The same things were measured in two ways. Each way mixes the same 5 hidden numbers, adds some noise and spreads widely along 4 directions of its own, which tell nothing about the thing.
(in the rows, 128 means zero)
Some things both ways: the first way, then the second way.
[ 99 182 125 151 103 119 191 156 122 124 146 148 158  81 169 117 115]
[158 118 101 144 148 121 127 146 130 126 106]

[157 147 132  86 147 117 144  88 136 113  94 117 152 128 130 107  91]
[114  90 129 113 135 121 199 127 101 145 104]

[116 125 122 120 114 151 151 115 174 105 137 100 141 109 129 154 128]
[ 98 176 142 145  98 130  86 132 135 153 116]

[160 141 102  95 103 153 190 130 173 117 127  91 123  86 150 126 116]
[111 110 110  99 122 170 173 120 134 137 111]

[163 177 147  95 129 127 154 105  83 176  71 153 181 140 119  94 106]
[147  50 153  71 161  35 220 127 121 122 162]

[161 100 105 112 107 161 117 145 141 166  74 142 120 148 136 121  99]
[152  13 148  40 182 114 251  95  98 105 161]

[177 144 127 109 123 182 169  89 149 165 103 127 179 141 103 132 135]
[ 73 197 117 109  85  90 106 159 172 157 168]

[165 138 159 104  96 116 153 148 140 141 110 117 134 100 133 143 132]
[170 146  71 162 161 129 113 134 143 144 110]

[182 116 154 118 159 118  89 119 153 154  93 146 112 195  78 151 150]
[ 94 122 190  81 142  80 113 123 151 139 134]

[132 186 127 131 157  82 156 149 188 109 123 159 129 150 144 141 119]
[121 167  86 139 127 126 100 110 157 156 107]

[129  66 101 129 120 128  82 160 129 128 103 135  81 129 152 123  85]
[131 177 108 180  59 184 101 122 131 120 166]

[123 126 170  85 101 122 103 107 107 158  39 148 196 147 124 128  95]
[159  92 104  96 126  69 180 120 108  80 215]

[165 146 120  77 176 118 133  72 173  99  82 110 141 160 112 117  87]
[ 48 156 141 117  62 162 158 144 121 147 127]

[ 46 131  82 172 140 136 104 133  95 122 140 145 118 135 141 102 107]
[109 143 162 135  57 120 127 105 126 103 176]

[123 133 157 121  92 160 150  91  60 157 118 112 191  88 111 117 131]
[152 104 110 131 159  79 148 164 107 123 134]

[184 149 151  69 116 128 151 105 152 157  42 155 193 153 136 125  81]
[119 149  87 129 116 102 161 156 127 136 165]

[ 87 162 148  94  75 192 168  69  81 161  71 125 252 106 128 114 101]
[133 177  78 178 115 124 123 218  86 128 144]

[182 143 155  85 164  97 110 102 184 122  82 131 128 182  92 149 124]
[ 87 173 129 127 100  87 103 101 163 167 150]

[150 115 165 142 137  78  78 167 114 153 112 158  94 158 108 144 146]
[165 141 133 163 163 120  81 139 132 128 109]

[133 125 145 141 110 107 159 150 117 104 178  89  97  60 137 132 149]
[146 132 130 135 117 141 102 122 152 118 107]

Other things, the second way, with their names:
<20>: [168  93  75  90 173 134 170  64 141 126 124]
<45>: [ 94 158 163 124  85 112 116 102 154 143 149]
<104>: [128 155  88 161 190  69 109 133 129 185  81]
<112>: [108 166  56 152 130 138 135 164 119 161  98]
<551>: [131 106 111 122  94  82 188 111 121 116 187]
<437>: [101 139 109 109 123 103 141 111 149 156 130]
<96>: [139 135 179 166 150 102  86 145  98 141 110]
<173>: [160 112 170 160  91 139 122 147  95  94 162]
<490>: [ 90 158 111 119  83  86 145 129 148 130 173]
<556>: [105 179 143 167  83 140  85 203 104 117 140]
<15>: [166  60 154  99 136 126 159 120 111  76 165]
<488>: [156  93 183 118 157 112 109 102 113 102 120]
<417>: [143 144 113 125 154 138  88 141 137 119  95]
<336>: [ 90 164  99 146 114 131 135 127 159 194  65]
<589>: [138  91 135 103 138  79 178 125 126 134 154]
<236>: [ 93 122 200 122 109 125 131 140 104 128 133]
<611>: [140  97 132 111 140 163 149 106 138 135  89]
<606>: [131 133 113 154 152 181 116 181  95 141  72]
<217>: [149 137 162 140 113 128  85 101 162 120 128]
<53>: [138  83 196  95 169 131 125 140 123 126  90]
<146>: [163  96 123 117 164  65 162  94 110 113 168]
<189>: [107 131 148 124 106 182 128 131 114 112 109]
<274>: [162 110 146 146 158 147  91 146 109 107  93]
<354>: [135  89 205 143 149  42 143 110 102 144 127]
<372>: [ 64 140 205 146  73  88 136 160  99 149 121]
<21>: [ 65 168 180 165  66 193  97 207  63 103 121]
<145>: [140 141  69 165 137  90 144 145 126 143 125]
<107>: [ 99 115 167 103 112 114 150 138 137 139 114]
<103>: [107 108 187 128 144 138 129 141 104 146  76]
<66>: [143 122 174 154 122 138  86 166  98  91 128]
<476>: [159  93 194 112 133 116 112  88 131  99 138]
<598>: [169  64 117 118 138 125 188  77 131 121 137]
<554>: [125 136 145 127  99 165 112 137 127 104 132]
<384>: [121 128 140 100 165 144 128 157 112 129 118]
<14>: [134 108 137 101  90 128 146 101 146 102 166]
<49>: [153 121 160 133 154 104 112 105 145 160 105]
<326>: [141 116 153 139 144 140 119 115 139 154  78]
<59>: [133 144 110 113  99 107 110 102 152  96 190]
<475>: [193  14 145  94 214 135 189 109  80  94  91]
<600>: [ 89 163 122 140  89 164 102 107 167 172  78]
<411>: [141 161 138 141 139 133  58 152 126  97 133]
<276>: [129 123 119 139 123 122 144 123  89 106 157]
<100>: [112 138 160 119 143 162 113 150 111 141 106]
<132>: [174 149 105 167 138 158  69 102 149 126  97]
<251>: [ 69 196  20 122 119 176 130 215 114 125 125]
<511>: [102 175  53 138 131  96 144 108 151 174 142]
<379>: [ 88 174 127 125 114 148  88 140 136 143 106]
<33>: [136  98 117  99 120 114 174  97 152 141 141]
<17>: [ 98 136 174 113 122 150 104 136 120 133 100]
<480>: [134 133 142 132 114 115 108 103 148 126 133]
<117>: [127 129  98 102 125 153 139 104 153 128 120]
<612>: [132 126 110 116 157 136 143 109 126 137 121]

Some of these things the first way, each followed by its name:
[103 142 113 132  96 188 196  96 153 111 149 116 201  76 156 139  98] => <112>
[ 66 149 142 136 107 122 111 129  64 147 110 125 147 121 113 114 149] => <66>
[166 123 156  74 141  99 108 105 170 117  63 125 136 163 115 145 104] => <236>
[129 124 103 129 130 124 126 131  58 137 133  90  73  95 120  79 127] => <598>
[125 115 142 131 153 116 101 106 132 111 138 105 110 142  89 142 150] => <17>
[175 135 134  94 140 127 142 115 208 121  83 154 162 162 137 151  91] => <511>
[123  85 135 146 131 135 128 107 152  83 180  94 119  87 124 152 120] => <103>
[100 184 139 113 122 134 166  84  86 137 110 128 192 114 122 102 118] => <145>
[108 152 144 122 141  96 126 119 145 109 103 158 162 145 144 130  92] => <354>
[136 178 114 106 134 138 173 119 176 125 105 132 155 142 134 133 120] => <437>
[112  94 116 179 137 102  79 191 116 134 150 149  51 137 134 130 136] => <476>
[139 164 155  85 123 111 143 107 120 133  83 122 156 133 112 123 128] => <606>
[136  99 112 122 127 153 128 116 147 118 136  96 109 122 115 136 130] => <45>
[130 125 132 128 107 126 123 151  98 141 139  81  75 103 100 131 180] => <217>
[104  94 147 166 126 103  88 149  63 137 159 119  86 109 103 124 155] => <274>
[146 130 127 115 117 164 166  79 101 122 150  70 137  79 107 111 138] => <107>
[ 77 175 133 175 141 106 126 146 102 143 149 151 128 148 105 132 167] => <417>
[154 100 138  99 127 134 120  93  86 143  94 119 145 113 128  98  78] => <551>
[179 199 118  90 165 104 197  94 171 104 127 103 129 121 125 109 121] => <336>
[156  90 137 131 120 153  93 139 164 162  88 157 133 176 110 161 131] => <384>
[105 183 148 112 129 162 155  64 130 147  90 149 231 160  99 134 125] => <251>
[ 88 126 176 155 144  80  53 137 106 146 109 155 121 181  80 154 169] => <411>
[ 91 146 125 175 153 134 131 122 156 128 146 175 166 161 127 150 119] => <104>
[ 89 142 127 166 146  88  80 161  68 150 115 158  89 161 116 102 138] => <475>
[ 93  81 140 131 167 121  46  67  83 120 104 126 142 166  96 117  93] => <21>
[147 199  98 122 179  97 168 126 141 111 142 106  80 140 113  96 142] => <600>
